Every row belongs to one group in each of 4 separate groupings. Each group adds its own fixed numbers to the row, and there is some noise. The rows also spread widely along 17 directions, which tell nothing about the answers.
(in the rows, 128 means zero)
Some rows, each with its group in each grouping after it:
[155 184 122  97 106 127 114 151 134 117 119 162 163 130  95 106 174 123
 148 116 153 154 122  92 151  77 117 154  91 111 111 133 135 131  91 172
  76 121 151 146  85 159 135 135 101 159  95 131 134 131 171] -> S legu J704 J501
[102  88 147 125 100  93 159 144  91 176 116  63 149 134 111  78 119 116
 153  93  74  89 157 134 133 165 170 105  98 130 143 146 113  81 184 117
 166  95 156  65 166  65 155 153 161  83 111 128 124  83 130] -> K Gar J150 J249
[102  94 145 117 117 107  96 123 110 161 101  68 112 126 101  89 128 113
  75  83  85 132 141 120 151  99 147  90 114  97 140 127 130  88 136 163
 143 139 157 114 113 115  82 127  93 131 127 134  97  61 103] -> C Gagid J43 J222
[110 153 168 151  94 104 166 177 201  67  88 104  95 166 124  80 185 138
 140 160 142 129 138 135 144 172 106 140  75 146 132 185 132 131 127 126
 111  96 132 124 143 181 137 139 126 151  99 140 150  97 154] -> A Gagid J704 J249
[118 135 117 110 158  96 138 146 101 120 124 127 111 144 108  58 169 101
 144 134 178 136 141 122 128 168 124 167  77  80 122 170 121 130 134 130
  86 115  88 114 129 138 122 144 121 141  97 133 129 121  90] -> K zurod J150 J222
[153 151 154 121 141  95  97 194 183 114 152 117 112 165 123  45 123  94
  94 166 152 110  87 135 167 110 115 118  86 118 116 149 125 116  96 174
 107 110 132 129 133 155 114 121  82 236 100 119 103 135 140] -> A zurod J43 J501
[156 115 118  86 123 174  73 107  96  70 114 128  60 129 109 117 119 102
 185 189 181 125 118 159 162 100  85  91 158  92  99 131 218 175 131 121
  88 150 134 206 146 134 109 111  96 116  84 141 144 171 160] -> D Gar J896 J501
[151 114 128 116 114 148 109  87  93 113 117 134 143  89 130 120 125 107
 150  71 147  76 165 119  95 128 113 135 149 123 144  94 134  92 174 148
 111 162 146 113 101 106 162  97 148  79 121  86 141 171 147] -> D legu J896 J249
[ 74 160 146 146 130 147  52 126 186  68  95  25  95 158 106  76 151 100
 124 161 144 110 168 145 133 141 120 126 140  96 160 138 155 152 130  35
  64 138 136 180 147 179 111 143 106 142 118 140 167 151 121] -> S Gagid J43 J501
[135 154 104  94 181 159  55 110 173 115 108 131  84 120 109  70 124 104
 100 124 136 159  70 123 126 105 127 184 169 124 165 152 137 124  87 166
  74 150 103 190 106 150 115  89  55 150 113 149 155 184 159] -> C Gagid J896 J501
[136 165 107 171 140 123 169 163 127 173 150 115 150 146 124 154  78 156
  59 141 156 123 155 153  90 147 102 149 121 152 148 140  89 131 138  95
 112 100  73 131 124 135 102 125 158 144 147  88 142 144 129] -> K legu J150 J222
[150 125 114 161 106 158 103 110 123 125 162 141  78 102 125 150  87 111
 173 144 109 117  85 124 156 111 172 124 170 149 151 116 133 129 140 103
 125 171 103 122 158  70 165 118 111  82 140 113 154 187 142] -> A Gar J704 J222
[139 120  89 123 126 120 171 141  97 121 164 140 161  97 118 150 122 133
 166 144 148 128 113 100 124 128 138 170 131 125 120 167  88 165 124 132
 107  98  76 119 150 123 167 142 176 118 152 115 118 173 144] -> A legu J150 J501
[161 129 128 166 102 177 132 100 139 100 112 139  68 116 144 144 112 154
 110 125 137  99 160 163  96 183 152 120 141 168 185 112 126 107 212 127
  86 165  82  97 163  89 149 115 113  64  91 114 162 165 129] -> A Gagid J150 J249
[134 175 153 142 120 115 134 170 136 149 124 137  97 174 156 133 137 109
 150 170 164 115 125 163 153 122 102 105 116 121  91 130 143 109  91 125
 159  97 146 150 141 149 138 123 132 154 107 132 156 142 161] -> K legu J150 J501
[120  94 106 153 128  81 106 145  91 190 171 154 107 152 128 167 108 122
 120 122  96 164 117 142 170  89  97 101 111 111  99 122 165 128  68 137
 194 119 132 141  56 127  65 120 137 118 176 125 134  84 110] -> A Gagid J896 J501
[147 149 139  90  88 130 166 103  84 104 112 129 125  66  73 178 148 109
 137 105 166 127  91  41 135  70 126 134 133  86  94 124 103 133 124 171
 107 168 139 149  98 132 150  98 128 135 131 108  77 155 130] -> A Gagid J896 J501
[122 139 126 147  70  98 148 159 136 131 153 118 155 115 116 165 126 125
 111 114  98 127 122  83 159  67 150 117 110 139 126 126  93 124  74 150
 140 106 141 106 105 149 129 128 156 156 189 100 104 112 129] -> S Gar J150 J501
[142 143 158  85 166 152  91 134 161  94 116 128 111 167 124  75 146 110
 135 168 156 121 107 158 142 142 118  99 119 118 104 121 176 140 147 130
 100 126 153 160 163 138 110 135  72 187  50 155 117 130 146] -> S Gar J896 J222
[106 134  83 121 141 122 109 127 105 183 131  85 171 110 155 128 117 166
  92  67  91 126 167 127  95 148 170 169 171 126 198 118  51  86 131 127
 134 109 104 109 111 126 140 130 162  76 172 100 149 162 137] -> D Gar J704 J249
[125 157 137 159 145 134 107 119 137 158 106 115  97 146 138 126 136 110
 122 103 142 123 150 147 113 146 138 136 135 139 153 114 120  90 135 111
 129 150 130 129 113 126 138 118 111 102 115 130 163 136 126] -> S Gagid J43 J501
[167 149 119 154 124 143 178 123 123 117 139 162 120 109 102 149 120 121
 148 137 169 136 119 104 116 143 130 163 110 159 130 143 116 143 142 120
  91 161  86 110 134 116 155 123 126 118 110 109 137 142 120] -> D Gar J704 J501
[140 132 157  92 169 154 120 118 162 123 129 135 129 111 115  94 100 127
 129 135 151 107  60 116 105 143 130 144 170 131 142  97 119 125 189 135
 128 152 142 152 152 105 171  91 102 152  73 125 121 226 171] -> K Gagid J43 J501
[109  63 114  98 158 142 101 102 135 104 126 148 101 110  89  88 111 156
 154 126  92 170  66 124 135 135 127 148 155 126 145 126 184 158 181 128
 135 156 131 157 121 108 108 102 100  87 108 149 139 149 147] -> K Gar J704 J249
[130 154 152  90 183 144 163 114  83 164 108 107 109 139  74 146 113 127
 127 176 181 159  71 123 125 135 118  98 141  81  68 121 142 155 170  86
 144 155 133 187 163 104 105 127  87 162  52 158  91 126 108] -> K Gar J43 J222
[136 133 117 115 171 150  49 108 115 142 129  76  60 143 121  97  91  53
  97 138 130 106 113 155 159 109 157 119 154 107 135 150 150 102  91 139
  94 143  96 161 162 116 107 127  71 148 131 141 126 134 109] -> K legu J896 J501
[127 152 126 161  56 103 155 150 149 109 133 142 167 102  63 107 145 117
 166 106 123 139 122  65 130  70  91 165  85 137 130 145 131 138  99 123
 100 137 154 118  54 135 139 106 156 121 156  91 154 133 161] -> C Gar J150 J249
[131 144 109  84 158 138 101 142 166 108 125 122 186 118  83  44 128 145
 120 117 137 133 114 117 100 132 116 184 120 124 162 142 122 141 172 138
  57 110 123 149 116 137 130 122 112 157  81 126 144 186 174] -> S legu J150 J501
[115  81  81  88 152 125 112 116  83 129 168 109 149 115 148 152 114 102
 145 129 100 126 104 109 158  98 181 134 172 103 112 153 113 154  75 145
 142  90 104 121 175 124 146 156 155 128 193 140  91 134 122] -> K zurod J150 J249
[104  98  86 148 114 102 153 166 119 102 137 113 116 135 137 142 139 184
 100 152 118 175 161 144 127 150 125 137 102 132 151 167 112 167 112 125
 112  85  71 125 117 175  83 158 157 114 165 135 125  82 114] -> S Gar J43 J249
[ 60 100 118 123 200  84 117 120 119 156 118  61 152 139 117  78 152 109
 104  95 112 145 148 109 109 170 140 176 120  93 147 156  95 127 121  88
 138 111 113 122 117 161 106 148 146 132 158 138 113  90  74] -> K Gar J43 J501
[113 138 144 155 131 112 107 128 194 141 154 163 158 130 130 138 131 140
  96  89  97 133  96  96 114 104 124 144 141 143 151  74 115 106 123 129
 159 154 161 118  65 148 124  89 127 152 155  98 141 164 130] -> S Gagid J150 J249
[136 104 106 110 114 103  88 142 132 129 188 138 181 124  89 121 121  68
 158 122  99 133  82  69 187  33 130 138 119 104  91 137 154 162  41 145
 126 123 152 131  99 132 123 136 134 184 180 118 105 127 126] -> D Gagid J150 J501
[121 102 117 116 124 160 146  94 114  79  65 103  76 128  64 103 140  89
 196 141 150 148 119 133 144 127  96 155 123 136 105 214 213 171 130 113
  87 128 124 171 156 130 125 128 113  73 105 175 160  90 162] -> K Gagid J150 J501
[110 130 105 109 165 139 106 129  93 166 100 101 133 157 174 111 113 129
 170 120 160  97 173 197  95 159  87 140 179 118 140 140 139 113 128  97
 152  66 146 167 135 135 136 118 178  68 131 119 180 174 195] -> K Gar J150 J222
[144 115 151  81 129 136 148 128 137 130 117 101 150 112  90 115 102 110
 126 120 110 112  63  95 138  91 131 119 151 139 103 142 128 122 127 168
 148 133 168 148 146 113 143 101 117 164 120 129  91 134 168] -> D Gar J896 J249

New rows, each followed by its group in each grouping:
[142 119 146 152  66  99 201 157  97 176 144 135 157 105  78 160  88 154
 122 109 110 127 114  96 128 108 115 112  93 151 123 107 116 117 174 129
 167 133 153  97  97  85 131 111 161 105 132  88 115 117 152] -> K Gar J704 J501
[143 101 134 143  91  94 164 137 124 154 153 161 181 106  90 139 124 127
 115  65  80 138 104  66 143  84 156 132  84 157 121 108 115 102 130 178
 150 149 160  60  77 103 134 121 133 133 154 104  95  72 122] -> S zurod J704 J249
[118  75 133  86 134 109  91 144 119 160 100 109 128 143 118  66  98 143
  87  84 108 116 140 172 133 114  70 102 123 107 143 118 170  91 162 194
 163  91 181 147  76 137  65  86 125 121 115 112 129 117 174] -> K Gagid J150 J501
[106  79 138 140 140 127 145 117 182  81 113 129 143 152 172 101 165 132
 137 112 100 103 167 147 105 192 134 151 117 176 152 150 140 136 150 123
 134  90 126  73 164 155 156 150 159 109 141 143 139  93 137] -> K Gagid J150 J249
[142  77 115 102 158 140  95 104  96 158 164 164 110 131  92 156  88 124
 126 147 109 168  69 131 170  90 131  96 144 107  93  99 197 163 135 131
 154 159 134 155 127  94  79 125  84 134 113 150 107 116 114] -> K Gagid J704 J501
[109 104 140 115 113 108  96 137 160 118 168  88 186 124 134 120 131  78
 138 107  75  87 111  81 159  90 176 121 137 131 124 113 109 125  84 127
 143 105 165  98 147 131 167 149 152 174 180 120  93 133 135] -> S Gagid J896 J501
[146  76 107 138 153 139 183 119 148  96 142 184 106 109  78 111 102 171
 114 142 103 185  68 117 103 178 125 173 100 188 153 156 158 175 191 136
  99 154  60 114 128  96 113 116 107 107 102 148 130 115 124] -> K Gar J896 J249
[ 99 139  86  70 192 142  48 120 128 141 151 113 175 137 137  86 136 120
 201 140 114 142  91 130 122 122 131 176 203  92 140 127 140 156  86  78
 131 103 145 197 126 131 159 132 142 106 131 150 174 225 188] -> D Gar J896 J249
[153 197 113 124 165 152 114 123 142 150 103 150  82 151 115 140 124 120
 101 144 178 165  96 141 123 102  94 155 149 125 124 144 137 126  75 143
 103 138 113 195  98 165  96  91  81 149 113 133 157 154 150] -> K Gar J150 J501
[123 135  76  66 119 149  85 133  76 121 151 104 221 123 156 108 162 140
 163 119 111 107 195 121 120 126 165 144 142  94 155 116 110 160 107 103
  70  59 123 117 157 123 164 193 174 104 136 131 125 159 171] -> K Gar J896 J222
[ 97 112 163 163  86  90 110 161 198 125 157 123 136 137 120 110 130  98
 169 117  54 130  57  87 181  73 156 127 129 163 129 121 139 115  81 118
 191 131 187 111 112 124 173 117 135 143 175 137 145 135 168] -> S Gagid J43 J501
[121 153  95  89 156 160  41 100 114 118 141 117 106 131 171 138 159 107
 135 128 116 135 127 127 147 113 206 125 181  94 149 101 117 120  81 129
  98 138 110 144 157 129 148 154  94 118 133 156 135 165 119] -> S zurod J896 J249
[135 135 124 130 125 156 165 112 146  92 105 141 180 150 145 177 162 157
 128 126 154 123 188 137  91 145  99 124 121 157 112 128 148 162 137 107
 103 101 142 121 136 170 122 150 160 123 123 132 130  89 145] -> S Gagid J150 J249
[105 100 126 157 114  89 148 153 174  71 133 113 107 114  51  58 141 114
  90 119 124 154 106  75 144 136 107 192  58 129 156 185 131 161 129 131
  70 144  76 111  90 164  97 124 119 162 157 109 117  95  90] -> K Gagid J704 J222
[163 173 113  74 162 133 104 140 121 108 111 159 119 143 201  97 190 105
 136 124 194 112 154 146 123 147 130 160 134 110 128 139  90  99  65 207
  92  88 111 135 133 185 162 131 121 157 103 132 128 164 155] -> D Gar J896 J501
[150 150 178 168 125 123 164 137 131 137 164 144 130 147 120 149 122 112
 128 170 160 104 124 120 121 155 147  84  87 138  99  76 131 131 186  71
 134 167 133  79 165  89 151 146 114 166  73 118 108 124  83] -> K zurod J43 J501
[162 153 121 105  76 125 165 167  81 157 135 103 163 111 108 143  91 128
 123 122 158  94 138 113 137  91 117 122 123 114 121 137  98 120 122 155
 110  90 134 130 132 112 150 130 166 135 135  87 109 158 184] -> K Gagid J704 J222
[132 132 152 114 149 150 150  69  82 134 105 189  64 133 148 236 156 106
 185 148 171 160  85 119 146 104 105  87 170 103  44  90 188 143 103 123
 201 170 169 177 119 135 133 101 112  98 117 166 122 119 125] -> K Gagid J896 J501
[114  89 110 133 131 125 205 129 132  92  92 112  96 108  93 150 116 180
  94 143 135 169 110 125 111 152  92 151 124 153 131 196 123 171 159 147
 122 110  83 151 131 169  85 107 148 113 146 130 108  95 132] -> A Gar J150 J501
[138 103  57 126 129 141 170 109 104 105 133 139 194  72  68 125 116 142
 170  89 124 163 115  71  91 108 122 223 138 163 154 187 116 186 118 128
  62 125  86 128  92 122 154 131 171  74 169 118 140 145 174] -> S Gar J43 J249
[ 70 127 157 133 119  98 134 112 153 122  91  59 130 112  70 134 156 107
  92  89  91 154 103  57 153  81 133 141 125 102 115 146 112 117  96 124
 156 157 166 148  92 184 103 113 116 155 176 130  99  69  92] -> D legu J704 J501
[131 121 127 132 117 129 153 136 146  78 137 160  82 127  89 109 149 115
 181 175 117 177  60 100 164 129 145 155 101 152 114 173 170 175 108 117
 107 136  96 138 152 121 148 140 102 127 113 172 139 117 135] -> K Gar J896 J501
[127  69 115 119 134 130 132 142 113  83 120 134  61 152 158 104 134 158
 144 180 146 136 160 201 137 203 106 104 111 134 136 157 177 157 178 128
 125  99  82 130 169 135 105 149 134  89  86 162 151 111 127] -> D Gagid J896 J501
[118 127 122  94 181  81  49 129 108 173 178 152 121 126 101  74 148  88
 120 112 112 156  75  92 165 105 157 139 108  51 116  96 121 104 114 154
 137 162 122 133  77 109 103 124  72 172 104 136 106 156  76] -> A legu J896 J501
[104  97 126 125  40 103 126 146  86 112 149 109 146  96  97 104 141 147
 154 106  86 110 159  95 146 124 147 110  94  99 163  97 134 134 182 103
 121 126 136  88 108  85 151 149 166  72 131 109 132 147 134] -> K Gagid J896 J222
[155 139 123 184  82 122 140 115 111 121 145 176  95 126 108 199 148 119
 123 126 141 158 151 104 155  96 119 112  84 132 109 113 155 145 100 127
 111 173 109 103  79 137  96 135 115 115 149 112 131  76  82] -> A Gagid J704 J501
[136 158 117 139 113 113  76 133  98 135 126 115 110 153 122 123 155  80
 123 115 164 119 188 134 148  93  92 122  97  84 117 126 156 119  64 128
  95 136 129 149  66 164  90 127 123 133 146 107 150 110 102] -> D Gagid J896 J501
[110 149 124 157 145 105 173 123  85 148 145 157  96 130 149 180 180 122
 177 164 160 172 125 105 135 155 169 132 118 109  93 131  96 146 103  83
 153 137  89 105 148 127 156 166 136 108 118 162 126 103  70] -> C Gar J43 J501
[114 159 147 140  76 143 121 131 121  86 114  90  67 117  87 149 122 118
 175 187 148 124 101 119 158  96 106 101 147 101 106 135 166 154 132  78
 120 151 141 196 136 130 136 108 126 107 117 132 155 176 160] -> A legu J896 J501
[131 140 144 120 105 108 166 130 107 131 116  97 170  94  74 128 106  94
 112  87 171  81 130  69 109  79  82 147 119 107 106 127 106 114 130 145
 118 133 166 131  80 147 133  80 167 154 160  64  97 150 142] -> K zurod J150 J501
[124 149 141 159  43 123 157 136  94 102 137 102  67  98  66 190 113 124
 108 163 142 136 116  80 160  90 129  99 106 100 122 120 132 153 128  97
 104 171 101 143 113 122 113 118 127 125 146 109 116 139  91] -> K Gagid J896 J501
[116 172 179 114 154 111 135 145 137 136  90 103  58 150 153 102 151 111
 136 149 189  99 104 147 129 156 108 109 145  87 105 129 100  81 143 138
 167 123 152 163 142 157 135  90 116 156  85 121 128 174 133] -> A Gar J150 J222
[112 160 151  81  72 125 148 148  93 135 121 118 178 119 121 142 163 152
 193 147 134 119 129 104 140  89 128  86 139  77  86  98 121 133 146 115
 155  95 197 146 142 115 170 138 156 121  86 135 125 163 189] -> C legu J150 J249
[136 109 168  99 118 118 172 154 121 123 107 156  80 149 118 123 123 144
 176 173 139 148  61 152 154 131  78  90 128 132  72 135 190 137 148 151
 195 114 176 174 131 123 125  94 124 129  78 154 131 128 190] -> K Gar J896 J249
[ 82 124  87 127  87 128 102 138 111 100 143  50 163 116 120 132 132 151
 100 131  81 125 191 111 130 126 161 136 133 112 184 133 103 162 111  72
  79  88  94 126 138 151 118 173 168 100 188 118 130 132 118] -> K Gar J896 J501
[129 151 147  99 153  99 175 157 148 173 126 126 212 158 129 138 147 138
  79  97 123 133 130 108 106 130 119 136  95 145 105 126  93 110 109 163
 150  82 164 112 107 156 121 143 140 190 115 134  91  78 146] -> S Gagid J896 J501
[156 152 145 170 146  84 171 158 129 147 140 162  89 151 132 119 146  82
 107 120 183 120 138 125 123 171 122 148  54 142 110 146 101  90 120 158
 117 140  89  81 105 135 133 125 117 165 104 116 123  98  76] -> S Gagid J896 J501
